There are 4 ways to turn a row about zero (a turn may also mirror it). The second row of each pair is the first, turned, with some noise.
(in the rows, 128 means zero)
Known pairs, each followed by its turn:
[115 129 134 131 153]
[148 147 127 129 130]	zuzur

[138  95  94 186 166]
[162 109 148  88 189]	gudo

[130 139 129 104 149]
[107 125 108 111 122]	ros

[165 165 125 153  99]
[ 85 107  90 133 151]	gudo

[135 116 143 129 149]
[116 113 128 136 108]	ros

[ 83 206  85 151 163]
[ 76  64 104  83 178]	gopiv

[109  69 129  82 143]
[162 105 104  96  74]	ros

[202 111 138 123  82]
[136 188 115 183  97]	ros

[179 110 112 146 206]
[180  55 132  95 145]	gudo

[ 90  65 129  82 171]
[ 93 185  96 106  71]	gopiv

[164 146  84 134 117]
[129 150  90 157 159]	ros

[136 108 200 184  59]
[123 162  84 211 187]	gudo

[119  98  50 142 179]
[124  86  90  70  70]	gopiv

[139 100 124 152 125]
[139 104 121 145 151]	zuzur

[123 129 142  50 127]
[135 140 121 138  50]	gudo

[101  86 145 143 173]
[172 154 125 172 145]	zuzur

[165  74 154 126 103]
[ 92 110 125 174 170]	zuzur

[187 206 135 131 110]
[167 104 177 111 198]	gopiv

[179 129 100 104 130]
[132 101  87  94 108]	gudo

[127 138 136 136 146]
[109 115 133 129 131]	ros

[117 169  90 132 128]
[107  85 142 104 146]	gopiv

[ 79 150 125 117 141]
[152 153 132 126  83]	zuzur

[150 120 130  98 177]
[142 163 117  82 123]	gopiv

[121  88 113 136 127]
[144 106 141 158 136]	zuzur

New pairs. What belongs after each?
[ 50 123 104  78 166]
[144  81 108  41 134]	ros

[121 134 116 133 151]
[131 116 150 115 128]	gudo

[110  85 131 128 101]
[123 104 130 177 120]	zuzur

[152 120 124 201 157]
[120  86 142 193 148]	ros

[136 116 147  50  83]
[141 192 110  85  81]	ros

[138 149 104 147 137]
[138  94 126 108 137]	gopiv

[107 108 135 109 206]
[178 187 157 143 148]	zuzur

[126 133 137 125 169]
[150 164 130 123 143]	zuzur

[136 149 106 135 128]
[123 132 115 136 156]	ros

[134 136 102  62 160]
[111 128  63  87 117]	ros

[130  72 100 137 129]
[140 123 114 132  68]	gopiv

[171  50 145 205 131]
[198 126  94 136 220]	gudo

[122 105 125 175 141]
[144 108  87 140 113]	gopiv

[ 99 152 140  50  89]
[ 98 167 122 147  48]	gudo

[129 120 151 147 107]
[140 130 126 164 133]	gopiv

[ 90 100 131 127  62]
[106  87 118 174  80]	zuzur

[125 206 122 158 135]
[ 82 137 143 131 193]	ros

[131 150  97  94 120]
[102 128 121  98  95]	gudo

[111 142 122 126 115]
[107 117 137 133 136]	gopiv

[145 103 124 137 128]
[129 114 130 141 152]	zuzur

[115 156 133 137 130]
[111 128 144 119 152]	ros

[206 124 128 130 120]
[139  90  59 119 137]	gudo

[111 145 136  92 102]
[ 97 140 139 130  92]	zuzur

[107 194 156 122 132]
[ 74 142 154  95 156]	ros

[117 127 129 103 205]
[ 92  70  96 104 112]	ros

[133  89 162 130 111]
[145 133 153 140  83]	ros

[150 123 111  79 143]
[121 138  78 112 110]	ros

[144 127 158 199 170]
[171 138  67 121 175]	zuzur

[ 82 115 105 116 126]
[160 109 126  91 140]	ros

[120 124 130 127  90]
[106 109 122 140 109]	zuzur

[123 118 114 113 120]
[119 129 141 123 109]	gopiv

[143 124  98 130  96]
[137 101 158 133 109]	gopiv

[168 120 123 152 132]
[139 104 101 117 157]	gudo

[130 132 120 157  91]
[136  96 140 160 129]	gopiv

[ 73 122 141  98 170]
[161 181 150 154 100]	zuzur

[162 146 112 156 168]
[130  71 131 106 151]	gudo

[130 175 134  90  97]
[106 134 182 126 165]	gopiv

[118 126 100 160 145]
[137  97 124 144 156]	ros

[127 129 130 149 125]
[124 127 131 131 148]	gudo

[141 122 180 104 122]
[107 149 145 121  82]	ros

[141 137 129 153 108]
[112 127 111 135 155]	gudo

[119 134 129 154 160]
[165 140 112 122 137]	zuzur

[137 126 129 119  99]
[130 128 154 145 125]	gopiv

[129 136  74 134 165]
[175 117 161  93 137]	zuzur

[156 126 122  59 127]
[117 161  76 103  96]	ros

[161  52 101 111 104]
[162 142 149 137  47]	gopiv

[ 92 120 167 164 108]
[116 129  98 187 141]	gopiv

[110 127 136  55 123]
[ 84 176 166 111 120]	gopiv

[148 177 109 171 156]
[151  82 109  98 170]	gopiv

[150 132 131 130  50]
[155 201 149 146 133]	ros

[113 108  78 124 118]
[147  92 164 134 113]	zuzur

[ 89 206 101 103 206]
[185 195 156  56  90]	zuzur

[155 160 148 202 161]
[ 78  98 159 188 158]	ros

[109 132 116 161 119]
[151 105 105 127 114]	zuzur

[115 115 152 140  97]
[112 117 102 157 114]	zuzur

[158 129 152 124 114]
[113 155 133 146 105]	ros

[133 112 131 169 188]
[154 121  63 106 125]	gopiv

[131 116 131 134 125]
[138 132 124 131 133]	gudo

[135 130 160  90 161]
[125 178 124 103 144]	gopiv

[141  69  99 139  50]
[148 104 170 185  57]	gopiv

[129  50 100 143 136]
[146 128  99 136  49]	gopiv

[ 90 126  97  73 147]
[131 149 161  95  73]	gudo

[133 152 132 130 162]
[ 93 111 120 127 136]	ros

[135 123 120 128 119]
[122 114 131 129 132]	zuzur

[161 130 107 129 109]
[110  98 135 110 143]	zuzur

[ 68 144  68 144 119]
[ 66  65 120 124 111]	gopiv

[125  89 120 119  75]
[125 129 159 167  84]	gopiv

[121 166 150 146 145]
[138 155  95 103 120]	zuzur

[132  52 102 101 119]
[127  97 179 183 149]	zuzur

